The groups are shells around one centre, one inside the other: the same stretched ball of 7 dimensions in 6 sizes.
(in the rows, 128 means zero)
Known rows, each followed by its group:
[183 122  91 105 152 110 121  92  91 138 101 107 163 109 171 140 129 115
 130 152 122 119 113 102 146 172 112] -> Z377
[195 164 150 117 106  54 157  86  95 143  92 143 124 202 110 121 137 115
 159 128 131 144 164  80 119 112  89] -> Z820
[184 125  93  92 131  95 137  84 111 129 124 133 129 140 126 137 125 101
 148 155 124 133 149  96 130 142 113] -> Z377
[110 116 151  90 133 124 121 114 174 139 182 136 101 141  86  92 148 122
 182 133 124 142 135 132 117 113 129] -> Z178
[136  95 105 171 165 159  99 156  82 141  62 143 166  99 185 140 145 145
 144 132 109 147 128 135 147 183 139] -> Z820
[162 130 159 141 151 101 117 147 111 115  87 166 127 168 136 134 141 137
 162 117 110 149 145 120 127 121  94] -> Z833
[176 167 171 133 114  65 152 118 103 132  93 144 120 198 119 127 135 133
 148 117 126 143 152  94 121 101  94] -> Z833
[188 168 168 132 114  56 146 118  95 123  79 156 124 211 113 139 132 131
 151 118 120 148 160  89 117 103  83] -> Z71
[169 154 127  97 104  72 119  96  96 135  95 125 159 181  97 159 122 130
 139 143 112 139 134  88 116 152  98] -> Z71
[229 153 125 152 138  62 125 112  34 127   5 152 178 185 172 170 129 130
 134 128 111 143 148  78 137 162  68] -> Z377
[113  94  93 160 156 173 104 161 100 138  96 125 157  79 177 146 135 146
 126 142 112 139 118 142 147 180 164] -> Z833
[128 129 147  99 118 107 129  97 145 156 150 132 117 158  89  93 151 122
 181 132 129 146 143 114 116 125 123] -> Z820
[159 124 142  83 142  95 119 102 148 122 149 147 114 158  99 115 139 112
 177 136 117 139 140 113 119 119  96] -> Z71
[ 91  83  92  66 155 170 102 123 190 120 221 108 111  66 110 121 127 116
 148 163 116 122 104 152 131 146 164] -> Z178
[172 117 134 147 154 108 110 139  91 121  64 172 143 158 147 142 142 132
 165 124 107 154 152 115 131 145  96] -> Z966
[ 79  74  84  93 161 190  93 144 172 125 194 111 127  53 130 130 128 129
 140 159 111 127 102 160 137 165 176] -> Z833
[142 103 131 119 164 134 119 128 140 129 138 145 115 117 145 105 148 120
 169 132 121 138 134 133 136 129 122] -> Z178
[126 100  72 137 144 161 108 138  95 139 103 111 165  79 168 159 124 136
 115 156 113 132 116 129 146 190 163] -> Z820
[117 107 100 128 149 156 105 136 114 143 121 103 160  85 161 139 132 141
 125 146 116 127 102 134 143 177 153] -> Z820
[131 130 127  64 126 108 123 102 165 123 188 112 114 134  90 127 123 117
 146 150 120 124 118 118 119 123 125] -> Z833
[186 170 139 123  94  57 144  78  69 165  65 119 163 196 116 132 137 128
 146 132 129 142 145  72 121 149  95] -> Z820
[139 123 155 126 141 117 143 116 142 146 144 144  99 145 126  82 155 120
 179 122 134 144 149 123 128 106 125] -> Z71
[ 93 100 137 103 160 158 110 166 186 102 195 137  93 100 117 126 129 135
 147 136 111 132 117 159 128 110 150] -> Z377
[139 113 157 122 160 121 109 141 142 120 127 159 116 145 126 113 148 132
 176 121 112 146 136 134 126 120 106] -> Z820
[125 100  91  74 148 145 129 112 171 117 204 112 101  83 124 124 121 106
 138 162 125 119 121 134 135 128 154] -> Z178
[116 139 199 159 135 117 146 151 143 149 130 149  94 165 127  75 162 146
 176  99 133 151 146 133 125  86 127] -> Z377
[113 131 163  92 128 116 142 114 180 139 197 124  86 143  93  83 145 122
 170 129 133 134 132 129 119  91 134] -> Z833
[153 101  92 166 164 149 103 159  74 123  57 144 166 100 190 166 130 142
 125 139 105 141 128 129 149 181 135] -> Z820
[194 181 181 120 102  40 172  90 107 142 104 143 105 220 105 105 141 118
 161 116 138 142 166  79 116  81  82] -> Z377
[ 75 100 126 107 149 171 106 152 174 132 189 109 119  82 124 116 135 141
 141 141 117 128 101 157 132 140 168] -> Z966
[ 98 109 144 168 151 159 100 170 112 148  93 136 151 115 155 123 151 161
 151 118 111 149 119 146 136 160 146] -> Z71
[107  72  74 109 173 186 110 148 159 112 180 124 113  48 159 133 126 119
 133 159 115 125 117 156 147 152 173] -> Z966
[151 152 131 128 113 100 161 120 116 135 131 116 113 146 135 130 124 127
 120 137 134 130 142 106 131 111 139] -> Z377
[106 145 138  69  87 104 149  81 171 160 205  98 102 152  59  95 134 117
 157 149 139 134 135 109 110 112 150] -> Z966
[198 168 147 113 118  57 150  99  93 127  93 128 134 185 131 142 124 122
 132 131 126 130 140  84 126 116  87] -> Z178
[ 78 106 118  94 118 154 121 121 173 149 196 116 109 109  84 104 139 128
 159 149 125 141 129 139 119 136 172] -> Z833
[134 145 131 161 119 122 143 129  84 165  88 102 153 129 165 124 139 147
 120 129 133 134 123 111 141 152 149] -> Z71
[177 124 123 164 160 119 125 132  70 142  55 133 160 124 198 131 144 135
 138 126 122 135 128 113 150 160 113] -> Z833
[ 95 117 107  82 110 139 117  94 151 165 179  92 139 110  91 110 137 126
 152 156 127 133 114 122 122 162 161] -> Z966
[ 72  92 102 152 140 191 115 148 129 169 141 102 143  66 157 106 148 147
 138 142 127 139 113 151 144 174 194] -> Z377
[187 129 130 112 162  98 130 114 114 116 112 136 128 135 162 130 132 116
 144 134 121 125 127 111 139 126  96] -> Z71
[146 153 162 164 119 101 153 139  98 147  90 134 123 166 145 117 142 144
 139 115 131 145 147 110 131 114 128] -> Z833
[129  87 110 146 182 166  98 168 121 113 110 146 138  84 179 141 137 138
 141 134 106 136 118 150 147 157 139] -> Z833
[216 168 129 148 117  56 138 108  40 134  21 137 172 191 157 169 124 134
 122 130 117 140 147  74 132 153  81] -> Z966
[108  92  68 103 141 164  87 131 122 132 135 109 167  78 132 164 120 134
 125 165 104 132 106 135 136 197 160] -> Z966
[135 115 127 170 158 147 128 169 104 124  95 139 130 108 182 137 135 145
 126 126 118 138 131 137 146 137 145] -> Z820
[141 146 173 164 135 111 161 143 119 145 114 135 102 152 156  93 150 139
 148 109 138 140 145 122 135  94 132] -> Z71
[139 116 148 173 158 134 102 156  86 146  55 151 161 137 168 124 155 153
 161 113 111 152 129 130 138 162 116] -> Z71
[120 110 161 171 161 145 121 168 124 135 103 159 117 130 158 104 156 147
 166 110 119 152 140 144 136 122 133] -> Z178
[172 140  99  74 123  92 145  84 129 124 159 104 122 130 122 141 114 105
 123 160 129 117 127  98 131 129 123] -> Z820
[ 67 122 143 129 112 154 127 144 157 158 170 111 117 119 100 103 143 148
 148 132 127 144 124 142 122 131 176] -> Z966
[182 142 136 173 148 104 130 124  52 158  34 122 174 140 199 127 148 143
 134 119 126 135 124 102 149 165 106] -> Z966
[207 192 155 121  82  31 172  67  71 162  73 120 140 220 112 123 134 119
 142 128 140 139 159  59 119 117  87] -> Z377
[192 143 102 112 134  88 135 100  84 127  91 114 154 137 159 158 118 119
 116 149 121 122 125  93 139 153 107] -> Z178
[180 125 116 136 146 101 117 136  88 110  71 161 143 154 145 164 126 128
 142 136 106 145 149 109 132 145 101] -> Z178
[121 126 101  78 102 118 136  91 149 144 178 109 118 130  83 126 124 114
 144 160 127 134 137 111 119 137 152] -> Z178
[183 163 174 178 129  78 149 121  61 162  38 136 150 184 171 108 155 144
 151 104 133 145 144  94 137 129  95] -> Z178
[185 155 148 150 126  82 167 115  92 138  90 139 114 169 155 116 138 123
 141 123 136 138 158  96 135 104 111] -> Z966
[173  93  71 105 174 137 104 120 107 108 113 132 150  86 173 160 121 112
 131 159 108 124 119 122 147 172 121] -> Z377
[ 64  90  93  80 133 177  99 138 183 130 213 104 121  74  93 133 124 132
 139 162 112 131 106 154 125 156 183] -> Z71

New rows. What belongs after each?
[141 151 152 179 109 105 144 144  77 155  61 139 143 170 142 130 143 152
 137 117 125 154 153 107 129 135 133] -> Z377
[ 70 106 137  75 125 152 123 126 208 133 236 120  83 111  69  95 137 123
 167 145 125 136 126 149 115 107 166] -> Z820
[128 102 110  98 150 140 127 134 164 107 180 142  93 108 120 129 126 114
 148 148 118 133 139 137 130 114 144] -> Z820
[119 106  94 154 154 165 112 158 100 135 104 109 157  76 185 151 127 147
 109 143 115 128 107 138 151 175 163] -> Z377
[ 71  95 108 104 139 175 110 159 178 118 199 121 106  84 107 135 123 137
 134 151 113 135 117 157 127 134 180] -> Z71
[ 70  96  92 115 129 179 100 145 145 146 163 102 146  77 119 139 129 144
 129 155 113 136 107 147 132 176 185] -> Z377
[158 153 165 174 120  95 151 136  84 151  66 146 130 177 149 115 148 144
 149 111 130 152 156 105 130 118 118] -> Z833
[157 141 177 119 137  87 136 115 135 136 125 151 108 178 114  95 152 126
 181 114 126 145 147 112 120  99  94] -> Z820
[129 144 121 108  93 103 137 100 116 157 131 112 138 155  93 130 130 130
 140 146 127 142 139 102 118 144 142] -> Z178
[181 160 127  91 115  73 152  71 107 151 127  93 140 153 133 120 129 114
 132 144 137 118 122  85 132 134 108] -> Z966
[134 122 125  58 120 102 112  85 161 134 175 129 121 151  67 119 134 111
 175 151 117 138 133 112 111 135 114] -> Z377
[163 137 171 146 152 102 147 126 120 141 111 144 108 154 158  88 155 128
 167 111 134 138 142 117 136 101 106] -> Z71
[134 104 109 112 161 140 100 155 135  98 133 140 132 107 140 162 119 133
 132 145 102 132 119 138 134 146 129] -> Z833
[123 126 122 111 106 116 121 104 121 158 125 130 140 153  89 120 142 129
 165 142 121 152 146 110 117 153 136] -> Z377
[179 109  82 136 161 124  94 127  63 126  50 132 188 111 182 174 126 132
 127 148 102 134 118 110 147 198 110] -> Z377
[157 133 157 137 153 107 118 135 110 131  94 141 138 150 151 122 145 138
 156 118 117 138 126 119 133 132 100] -> Z833
[124 161 165  89  89  83 155 102 160 142 178 120  94 183  63 107 132 125
 154 133 133 139 146 106 107  89 129] -> Z377
[132  78  84 102 172 157  80 155 139  90 134 158 137  93 132 172 119 125
 146 155  91 140 126 145 133 164 130] -> Z377
[166 121 118 107 157 115 141 122 137 110 150 131 104 116 154 128 126 112
 135 142 125 122 132 121 140 112 123] -> Z966
[ 98 119 126  87 114 131 112 111 157 148 171 116 128 132  79 117 137 130
 160 146 119 141 125 126 116 145 146] -> Z833
[196 151 109 116 131  83 144  98  82 131  91 110 150 142 163 151 119 119
 114 145 126 120 126  89 141 145 107] -> Z71
[123 127 164 151 139 126 125 130 116 165 105 132 135 143 141  88 163 144
 172 113 129 147 131 126 131 136 127] -> Z178
[158 149 105  96 103  96 166  69 115 164 150  85 127 130 130 109 129 109
 127 155 147 120 131  91 134 135 144] -> Z377
[ 97 102 120  73 134 144 122 123 195 119 219 133  85 113  79 111 131 114
 164 151 120 136 135 142 118 111 153] -> Z178
[130 117 107  71 119 115 123 101 158 124 179 130 111 136  78 133 124 111
 155 157 117 138 141 117 116 130 135] -> Z833
[ 91  81 100  95 159 175  99 126 166 142 183 114 128  70 129 106 143 124
 160 151 119 131 108 151 136 161 162] -> Z820
[ 99 116 172 160 154 149 120 170 142 139 128 145 113 128 144  97 156 153
 164 109 121 147 128 150 132 117 141] -> Z820
[114  82  89  84 159 161 100 121 162 123 179 127 122  81 122 125 132 114
 158 158 113 132 119 143 133 155 148] -> Z833
[122 105 110  67 142 131  97 102 158 132 173 117 136 112  99 125 133 118
 162 153 113 130 112 127 124 156 127] -> Z966
[168 142 154 147 143  95 116 138  87 129  64 145 154 166 150 142 139 144
 146 118 111 143 130 110 131 142  94] -> Z833
[146 157 148 112  99  86 167 104 134 142 151 124  97 171  99 112 131 121
 143 134 138 138 154 101 119  94 133] -> Z966
[105 134 179 155 133 130 132 146 132 161 124 128 121 144 135  85 159 151
 164 108 131 146 128 134 129 118 138] -> Z820
[140 110 139  78 157 118 112 116 169 114 175 143 105 132 107 112 138 114
 174 137 116 133 127 131 123 115 109] -> Z966
[118 133 123  62 102 105 130 105 174 120 199 126  99 153  53 135 118 116
 150 155 118 137 141 116 107 112 137] -> Z377
[144 103 107 105 144 126 105 122 127 121 123 153 133 132 114 141 133 120
 163 146 108 146 143 123 125 151 120] -> Z820
[125 112 145 162 157 143 106 153 104 147  84 140 151 124 163 116 154 150
 159 117 115 146 123 135 138 156 128] -> Z833
[147 162 197 121 117  75 148 121 140 138 132 144 100 198  97  96 148 135
 171 109 130 145 147 109 114  82  98] -> Z966
[167 150 114  95 106  86 151  67 106 164 129  97 140 147 122 113 134 111
 141 149 139 127 133  87 129 144 124] -> Z833
[ 92 142 159  99 100 116 143 125 174 142 192 121  92 156  68 104 135 134
 155 133 129 142 138 127 110  97 151] -> Z377
[203 142 122 110 134  74 133  75  81 150  78 126 157 161 147 123 141 112
 156 138 127 133 137  84 134 153  86] -> Z377
[101 117 148 175 141 153 117 173 112 145  97 139 137 124 152 122 148 159
 145 117 116 151 131 143 135 143 153] -> Z178
[117 127 136 138 128 136 140 107 118 183 130  99 138 115 150  79 158 134
 155 129 142 134 121 121 138 148 153] -> Z71
[121 144 185  95 125  98 141 116 176 137 183 130  87 167  86  83 147 127
 175 119 132 137 133 124 114  82 117] -> Z377
[ 83  97 104  70 141 162 120 137 203 108 239 113  86  81  95 127 117 119
 136 160 119 123 115 153 126 115 173] -> Z377
[ 91  84  74 130 149 184  85 157 120 132 125 116 164  67 148 162 125 145
 123 157 102 138 107 148 140 197 174] -> Z377
[153 174 182 167  93  75 159 107  77 185  64 126 143 201 127  93 159 146
 160 107 141 154 153  89 123 124 114] -> Z377
[198 158 160 174 140  77 144 133  59 137  34 148 148 178 179 134 142 140
 139 110 124 142 146  95 139 128  89] -> Z178
[203 122 105 158 166 107 116 132  54 122  32 146 171 130 200 161 132 130
 130 133 111 136 133 105 150 170  96] -> Z966
[150 117 125 158 157 133 114 133  84 152  70 126 164 116 183 122 149 141
 145 126 120 138 120 121 146 169 124] -> Z833
[123 114 106  76 122 127 135  81 157 155 188 105 115 113 101  96 139 107
 162 156 135 130 130 117 126 138 148] -> Z820
